The rows of a group lie close to one hidden flat surface of 13 dimensions, which may be shifted away from zero. Surfaces can cross.
In the rows, zero is written as 128.
Some rows, each with its group after it:
[ 90 142 132  92 183 144 147 142 107 128 107 130 131 130 136 156 141 139
 140  80 142 111] | k_58
[138  98  64 118 106 135  73 117 160 150 162  85 105 150 125 129 103 127
 159 135  97 158] | k_546
[116 115 109 128 104 126 115 135 157 168 142 144 141 148 153 104 141 131
 103 117 107 170] | k_883
[ 90 148 111  98 137 122  82 163 113 179 150  50 119  99  82 116 158 169
 117  81 127  87] | k_424
[153  89 151 127  79 128 116 107 103  82 149 110 133 124 135 178 130  99
 159 153 154 113] | k_58
[184 126 155 146 112 121 179 141 166  69  95 112 141 151 153 139 150 162
 146 154  93 121] | k_462
[ 84  95  97 109  42  66 108 105 152 149 107 117 154 175 113  96  85 113
 135 161 121 159] | k_462
[ 91 152 137  96 119 115 137 119  91 120 117 147 165  84 104 157 175 121
 149 152 131 117] | k_546
[179 143 149 159 152 119 125  71 129 119 112 174 125 119 125 123 152 148
 128  82 152 129] | k_58
[ 91 102 126 110 114 151 115 139 107 136 135 132 112 154 125 120 101 105
 128 117 162 100] | k_546
[133 137  86  92 100 122 109 109 147  85 139 129 116 173 134 201 124 109
 184 119  97  87] | k_58
[185  86 122 132  36 139  98 123 137 120 174  82 110 172 118 152 136 141
 191 111 153  78] | k_424
[152 160 147 152 116 144 217 140 146 129  94 106  95 150 137 136  79 129
 114 168 133 159] | k_30
[102 105 155 105 120 182  73 103  94 122  84 138 104 119 105 163 159 120
 142 104 170  91] | k_424
[156 185 135 150 108 163  96 124 144 155 106 160 115 115 100 133  98  83
 129 109 115 103] | k_546
[ 83 119 175 114 114 151 110 134 160 147 141 100 194 143 128 102 157 148
 158 136 116  97] | k_462
[118 143 131 116 158 142 138 153 138  93 129  61 112 122 129 164 137 155
 125 160  92  88] | k_883
[134 109 147 146 139  66  78  34 144 130 114 131 156 135 119 109 133 153
 132  76 148 150] | k_58
[126 158 138 151 149 153 155 112 189 133  88 124 124 153 129 105  91 140
 123 168  87 164] | k_30
[167 161 138 155 193 145 148 154 146  78 199 121 131 123 165 145 123 120
 122 151  84  90] | k_58
[160 110 164 156 118 100 177  92 134 114  94 155 148 148 161 133  94 109
 127 124 158 178] | k_30
[161  72 156 129  64 102 166 140 118 126 127 102 144 146 178 151 159 138
 123 112 156 171] | k_30
[114 126 198 137 136 135 109 127 137  85  72 167 143 133 137 119 157 132
  80 119 122  68] | k_58
[144 151  69 108  86  67 135 123 135 158 131 113 116 125 139 164 133 121
 115 107 101 192] | k_546
[169 168 110 152 116  62 121  47 116 108 159 123 106 105  95 160 134 136
 128 133 128 135] | k_883
[121 181 172 144 160 147 156 113 135 121 137  94 139 122  99 131 105 142
 155 135 135  80] | k_424
[153 114 107 136  43  93 100 105 110  89 157 164 137 104  89 113 166 122
 144 207 117 102] | k_883
[123 143 163 129 128 119 139 128 112 109 202 161 186  97 153 139 187 120
 121 141 122 103] | k_546
[167 180 144 149 173 188 118  99 181 147 104 141 132 117 142 162 139 124
 152 103  89 158] | k_424
[146  95 140 139 137  78 148 125  85 148 118  97 131 104 117 100 135 165
 117  90 188 155] | k_58
[101 138  96 116 187 153 106 104 149 161 112 104  95 149 110 125  93 147
 145  92 129 143] | k_424
[112 151 108 114  85 123 109 153  84 175 127 103 128  85  70 126  87  86
 157 133 159 115] | k_462
[148 171 121 147 122 100  75 126 141 170 113 105  85 140 116 127  76 109
  72  53 123 102] | k_424
[148 151 158 153  71 104 146 105 132  88 138 165 157 135 106 116 128 120
 142 179 123  80] | k_883
[138 114 110 140 106 151 100  93 152 102 129 106  84 154 119 144  88 115
 134 180 109 129] | k_424
[140  87 133 148 131 111 117  88 128 137 158 145 137 117 166 124 137 118
  96 132 136 199] | k_883
[153 183 131 140 145 142 141 178 127 116 196 149 124 119 155 150 137  99
  97 122  92  78] | k_883
[103 148 136 137 119 121 110 110 125 149 156  85 137 110  85 105  86 116
 134 165 134 109] | k_58
[127 182 159 151  80 148  69 101 157 142 133 188 127 133 111 127 133  95
  82 124 102  77] | k_462
[145 130 140 148 197 173 173 113 112 139 142 119 132  99 126 120 124 148
 166 137 163 167] | k_58
[113 114  80  98  98 137  78 144 156 170 201  52 142 131 134 146 138 129
 164 135  87 150] | k_30
[117 105 114 103 109 161  46 108 135 165 134 129  84 161 149 173 134 110
 104  41 143 124] | k_424
[172  95 162 136 115 169 188 139  76 109 134 120 130 107 123 148 147 136
 200 131 205 124] | k_58
[141 130 150 133  79 111  99 139 126 137 121  97 103 137 141 158 115 106
  75 100 125 115] | k_424
[167 145 161 186 168 150 122 108 143  95 132 170 117 120 129  94  94 113
  99 154 121 102] | k_883
[122 100 117 120  93 104 133 185  72 118 121 103  57 142 111 113 109 138
  69 114 176  74] | k_424
[161 127 131 135 146  34 160  99 109  69 151 126 153 127 145 141 143 144
 132 122 126 122] | k_546
[115 123 101 123 155 115 102 121 120 104 116 190 123 129 114  97 140 130
 116 125 115 103] | k_58
[ 67 164  85  81 117 102 118 138 112 173 209 101 131 139 104 138 151 143
 125 102 126  96] | k_546
[178 111 117 139  42 102 117 158 126 130 178  90 126 132 122 124 148 139
 138 134 123 111] | k_546
[ 81 130 103 112 114 128  59 105 157 171  99 110 101 164 100 113  77 121
 114 104 118 124] | k_424
[155 123  74 149 141 143  73  96 144 117 167 115 100  96  83  97 133 147
 149 188  92 132] | k_546
[184 101 141 183  65 129  95 113 142 139 145 146 141 123 108  63 116 122
 137 152 139 132] | k_546
[ 79 151  66  97 127  51 150 116  82 107 182 119 104 135  81 129 122 149
 118 161 134  91] | k_546
[122 130  87 106 122 145  78 107 120 112 117 135  79  90 121 187 164 107
  96 174  90 156] | k_883
[170 156 105 146 188 117  79  80 169  96 151 153 141 120 133 140 148 135
 151 100  78 114] | k_30
[109 135  49  90 146  50  75  97  90 142 137 120 105  95 103 156 133 115
 115  90 124 153] | k_30
[143 123 160 154 110 154 103 130 110 115 103  87  91  93  92 123 115 126
 102 183 137 107] | k_30
[ 79 140 160 128 126 208 135  63 108 144  85 138 106 112  46 114 138 155
 158 192 178 123] | k_30
[145 126 108 112 177 141 171 172 111 128 153  88  93 122 154 157 177 180
 115  92 129 133] | k_546
[162 127 153 138 152  98 210 106 108 114  78 119 107 130 162 161 142 162
 109  95 166 186] | k_30
[ 91 155 126 129  72 160 119  90 157 180 144 129 130 145  95 112 113 124
 140 169 127 152] | k_30
[154 148 129 125 139 138 134  95  93  64 112 161 108  99 122 206 124  81
 160 154 137 104] | k_883
[142 159 113 130 163 127 150 110 161  92  54 109  94 153 106 141  93 151
 149 141 100 122] | k_58
[159 138 125 142 102  88 112 120 177 133 191 103 144 182 141 108 138 166
 130  77 102  87] | k_462
[155 120 147 165 117 168  94 121 165 143 163 172 124 132 164 112 145 113
  80 135 103 153] | k_462
[ 63 101 115  97 116 118 142 144 127 154 101 146 147 134 133  94 139 135
 107 153 130 169] | k_30
[ 96 105 156 110  91 147  79 135  89 179 131 105 115 124 144 170  95  74
 100  67 185 128] | k_462
[150 186 156 152 137  96 158 120 146 126  95 102 116 123  85  93 179 217
  99 108 114  88] | k_30
[143 138  97 144 140  99 123 110 132 128 100 141 111 149  80  79  84 144
 153 108 142 106] | k_883
[136 128 101 142 136  96  76 115 149 192 159  61 131 131  94  71 106 169
 142  74 129 137] | k_424
[ 77 132 162 113 168 128 155 145 120  99  83  77 114 131 145 154  99 124
  83 162 118 119] | k_883
[ 96 102 186 122 161 125 117 151  74 104 146 119 152  82 132 117 168 135
  91 138 162  79] | k_883
[128  69 191 157 148 222  99 152 147 126 132  97 130 142 159 103  97 114
 132 154 143 116] | k_462
[132 175 173 138  96 105 144 103 153 136 138 139 171 157 137 144 112 110
 137  91 128  97] | k_462
[107 107 130  91  79 108 106 150 157 161 137  61 119 204 162 156 126 150
 119  39 129 108] | k_462
[143 122 118 118 167 109 138 118 120 139 176  74 115 160 148 152 119 157
 160  41 158 116] | k_546
[134  74 187 127 128 123 132 126 148  75  94 107 158 153 190 152 166 145
 112 127 116 124] | k_58
[ 65  54 123  84  94 151 112 155 134 192  99  75 138 163 158 125 103 116
 135 108 158 192] | k_462
[150  88 133 115 129 151 103 138 139 144  49 105 118 138 135 136 146 158
 161  63 144 142] | k_424
[108 158 112 110 105 145  73 120 121 153 106 143 105  96 103 150 153 106
 102 127 111 125] | k_462
[181 178 134 147 100  98 200 190 104 123 152  84 101 132 140 158  83 109
 109 116 138  98] | k_58
[144  46 117 160 142 131  84  91 127 160 148 152  98 148 152  73  93 126
  93 104 171 195] | k_546
[ 70 110 193 110 102 181 100  91 133 147 106 107 158 117 134 155 144 108
 122 161 138 149] | k_58
[120  75  97 114  62 182  86 119 148 156 199 130 126 162 122 116 160 136
 177 147 133 132] | k_424
[153 206 123 151 157 141 129  87 113 137 173 104  92 110  83 167  63  98
 156 127 148  98] | k_30
[128 143  63  99 139 112 129 190 111 122 148 116  94 113 121 144 148 137
 116 123  94 109] | k_883
[124 230 119 115 138 130 146 126 150 145 141 134 152  94 121 183 153 107
 139 135  72 132] | k_462
[110 158 132 108 142 108 167 128 134  78  57 100 107 129  99 149 163 180
 126 159 102  97] | k_883
[ 87 133 119  91  94 125  88 128 149 119  68 117 127 134  93 131 176 164
 126 134  94  95] | k_462
[161 117 146 168 148 137 104 101 113  75 110 144  93 105 111 123  89  99
 112 174 139 104] | k_883
[141 134 139 140 151 151 134  82 182 126  60 144 117 147 160 150 118 128
 111 128  95 194] | k_30
[195 151 123 169 141 145 114 140 162 115 172 120 114 136 121  98 134 161
 138 119  97  82] | k_462
[148 155 127 150 110 114 131 152 174 132  92 125 111 143 163 133  93  98
  59 146  69 157] | k_30
[110  97 145 138 145 168 123 135 132  87 160 165 141 142 150 109 115 103
 130 183 122 101] | k_546
[103 101 134 108 101 130  95 111 116 152  60 122 118 121 119 139 126 114
 116 117 144 166] | k_424

New rows, each followed by its group:
[138 160 140 143 125 166 161 150  99 184 222 139 108 120 140 128 158 137
 101  84 167 124] | k_546
[145 120  57 138 133  78 142  71 140 150 165 107  94 159 113 117  74 142
 146 134 136 198] | k_546
[122  95 118 131  96  63  65  59 124 126 145 142 121 145 125 129 124 120
  99  97 145 130] | k_462
[117 115 166 116 105 168 100  91 140 164 142 127 208 111 125 144 147 105
 214 118 145 148] | k_546
[163 117 162 147  70 109 136 119 180 113 147 142 167 173 171 126 154 142
 131 110 102 120] | k_58
[162  83 153 156 126 101 142 104 147 106  89 114 148 130 135  90 155 181
 129 144 130 161] | k_30
[ 74 100 170 123  68 129  93 118 174 145  89 165 168 188 126  69 146 146
 101 119 119  95] | k_462
[135 120 145 141  97 130  86 157 104 162 135 146 128  70 112  90 172 126
  66 129 134 128] | k_424
[ 79 182 149 116  90 186 149  98 130 170  97 150  99 135  74 134 144 142
 118 157 147 122] | k_30
[154  80 130 115  87  77 133  99 119 139 144 107 155 140 167 159 165 146
 146  79 154 179] | k_30
[166 122 123 138 151 183 151 116 137  88  89 111  67 111 138 177 162 153
 125 175 105 164] | k_30
[ 96 100  99 122 109 110 133 144 134 115 136 161 115 165 137  94  87 108
  91 165 120 126] | k_546
[155 105  63 122 148 133 121 124  98  94 134 166  85 102 107 130 143 129
 151 158 134 132] | k_58
[117 148 169 127 114 227 135 143 148 128 108 104 100 123 108 144 168 156
 130 173 117  98] | k_30
[144 170 150 137 208 162 135 143 176 127  95  45 114 124 124 136 136 189
 136 104  83 111] | k_30
[113 198 113 138 168  99 125  62 141 129 146 160 118  95 100 131 159 147
  89 148  94 146] | k_883
[159 111 129 137  83  69 123  54 116 107 126 109 123 117 115 155 163 157
 132 142 145 159] | k_883
[146 135 167 173 165 115 155 108 104  73 171 179 158  93 132  99 117 105
 108 195 132 106] | k_883
[152 143 175 127  92 125  77 158 133 146  53  86 127 122 112 141 144 138
 115  40 137  67] | k_424
[113 161 119 140 164  99 142 126 148 136 158  82 117 142 135 127  56 115
  97 141 103 135] | k_883
[139 125 154 124  81 127 150 156 132 104 128 133 139 135 116 112 201 178
 134 130 127  71] | k_30
[104 196 127 129  99 112 148 118 160 181 160 155 180 133 107  94 125 124
 144 131 100 134] | k_546
[123 122 170 131 150 109 137 140 175 108 151 129 199 180 154  90 149 171
 159  85 111  69] | k_58
[147 105 171 138 165 133 128 124  97  74 175  84 139  84 148 158 177 152
 124 155 136 104] | k_883
[119 111 199 127 123 122 125 119 142  88 111  60 155 144 148 156 124 141
 134 135 126  86] | k_58
[173 109 109 150  95 122  44  94 111 126 141 131  74 118  99 134 147 133
  99  91 147 101] | k_462
[113 103  63 104 121 156  95 123 116 197 153 139 113 138  92  90 145 157
 179  74 164 150] | k_424
[116  96 113 101  98 111 128 138 130  92 122 110 144 166 124 132 121 135
 184 137 128  89] | k_58
[ 77 123 139 102 121 100  78 105  91 110  92 109 136 122  63 118 105 124
 151 125 165  49] | k_58
[160 128 199 176 152 132 173 134 121  75 146 183 152 108 166 109 152 126
  73 163 131 115] | k_883
[144  47 105 103 101 139 122 133  83 136 109  97 113 101 128 149 188 163
 170 117 177 181] | k_424
[183 136  88 118  70 105 104 119 137  91 113 129  81 131 117 188 188 145
 125 123  92 110] | k_30
[ 81 108 113 119 126  69 139  95 132 117 216  99 177 181 104  78  99 163
 183 145 143  89] | k_546
[116 180 175 129 140 165 123 138 153 111 132 111 111 156 162 196  81  78
  93 119 100  77] | k_462
[ 97 154 155 116 189 157 157 134 140 101 110 110 137 132 138 157 123 133
 133 146 105 110] | k_883
[108 134 135 132 134 154  99 120 118 136 153 148 141 121 132 146  72  54
 137 143 136 120] | k_30
[125 145 130 117 149 140 134 139  90  87 184 125 111 115 121 166 148 119
 128 143 136  61] | k_546
[152  96 113 146 113  79  92  92 108 139 127 120  90 105 130 124 142 140
  61 113 145 175] | k_883
[125 171 140 120 231 132 165 130 126  78  94  88 113 114 100 139 146 193
 146 124 117  69] | k_883
[115 132  77 125  89  86 135 103 111 140 168 106 100 156  74 103  78 136
 153 151 149 115] | k_546
[115 101 116 116  93 187 123 123 167 148 118 100 114 140 137 135 159 152
 133 187  94 186] | k_30
[102 151 157 126 140 176 143 105 104 173  75 142 129 114  77 113 105 131
 171  99 191 124] | k_546
[148 118  99 130 143 129 106 143 110 146 226  69  76 117 151 150 153 150
  74 109 124 132] | k_424
[117 219 123 125 154  94 167  87 136 125 137 167 128 117 119 161 159 142
  98 128  97 137] | k_883
[133 100 134 152 160 115 102 151 136  66 138 130 131 110 132  80 124 129
  85 202  86  96] | k_58
[123 107 140 146 163  84  88  78 147 136 113  68 144 114 106  85 132 183
 121 121 125 148] | k_58
[101 169 159 127 133 142 136 120 136  77  81 102  98 123 122 176 115 114
  81 195  90  99] | k_883
[133 109  97 124 168 135 161 160 183 115 146 117 128 186 191 123 104 138
 123 130  77 159] | k_546
[140 175 137 148 141 170 111 113 170 118 206 140 149 119 142 144 153 117
 130 167  73 109] | k_883
[131 175  84 122 161 150 168 145 117 123 112 177  97 130 104 131 100 115
 151 132 127 118] | k_58
[ 75 122 109 116 145 117 104  96 137 143 102 115 116 157 114 125  42  91
 132 129 132 139] | k_462
[123 164 170 148 106 194 159 125 155 148 126 115 113 130  98 115 170 174
 116 170 122 116] | k_30
[120 121 121 103  69 160 127 149 108 114 116 108  99 138 108 173 134 113
 154 158 142  98] | k_30
[113  61 124 118  92 153 105 139 106 141  86 160 110 122 137 115 151 121
  98 135 157 165] | k_424
[117 117 136 112  81  91  84  77  81 120 108 111 123 118  69 149 108 114
 170 111 188  86] | k_58
[131 153 109 126 129 177 138 185 154 163 194 119 102 161 153 128 127 132
 110 101 103 109] | k_546
[111 135 174 112 132 112 215 156  91  93  97 147 149 141 152 151 135 126
 129 118 168 101] | k_546
[120 144 145 130 172  80 171 154 124 116 152 132 156 152 155 112 108 136
 111  82 131  97] | k_462
[113 182 142 129  84 108 117  99 185 141 144 112 175 175  95 108 109 143
 171 117  99  74] | k_462
[109 200 157 121 127 108 174 154 157 115 101  90 111 154 141 165 125 143
  69 138  78  99] | k_883
[111 176 129 120 126 148  97  81 160 118 115 186 146 158 109 151 130 109
 170 101 105  76] | k_30
[162 173 138 140  68 107  98 100 126 100 124 117  78 105 108 193 168 124
  69 153 100  96] | k_883
[148 112 189 138 143 144 192 141 111  79  80  68 122 130 153 170 101 127
 141 162 153 128] | k_58
[220  71 137 168 100 105 115 137 109  76 123 109  77 103 147 128 169 156
  76 144 138 132] | k_883
[115 193 155 141 158  93 148  78 145 109  86 114  95 121 110 148 133 157
  54 145 103 135] | k_883
[ 74  69 122  95 168 116 134 150  92 113 138 108 151 117 154 124 124 120
 127 141 146 146] | k_58
[110  93  98  94  49  98 124 195 112 185 120 109 134 140 133 101 157 143
 109  85 141 147] | k_462
[129 124 135 133  73 103 123 144 153 139  66 120 101 160 116  97 139 165
  76 112 116 119] | k_883
[180 191 127 171 159  96 156 158 140 115 194 102 106 131 136 119  92 134
  89 117  95  85] | k_883
[150 121 196 175 112 120 147  97 136  79 113 140 138 138 146 122  81  98
  98 180 138 120] | k_883
[135 105 211 148  63 155 118 114 111 149  99 129 130 118 143 146 165 121
  85 117 175 140] | k_30
[ 97 193 117 102 144 121 121  92 121 199 124  88  98 108  96 169 164 167
  96  67 138 157] | k_30
[180 130  58 143 126  61 164 158 157 136 162  94  95 148 141 100 121 171
 101 125  86 173] | k_883
[114 160 161 118  33  96 108  96 127 128  85 152 124 138  95 154 174 131
  91 114 136  95] | k_883
[138 111  94 140 148 198  97  98 146 114 115 168  78 146 100 110 108 127
 160 158 123 126] | k_424
[ 90 111 127 118 126 154  86 110  94 140 134 114 126  76  85 119 166 138
 133 175 145 134] | k_424
[159 123 126 162 136 148 105  72 170 110 111 140 122 134 128 127 112 124
 143 171  94 165] | k_30
[ 95 160 120  93 114 134 106 104 107 167 106 101 120 106  78 165 131 125
 159 103 148 127] | k_424
[102 142 149 125 191 204  81  86 186 145  83 110 136 124 125 134 150 156
 142 126  88 146] | k_30
[170 121 156 155 145 100 153  63 129 112 140 124 142 127 149 154 141 146
 145 104 155 164] | k_883
[119  97 160 114  98 137 134 144  95  99 116  86  93 135 151 186 141 125
  94 128 154 108] | k_424
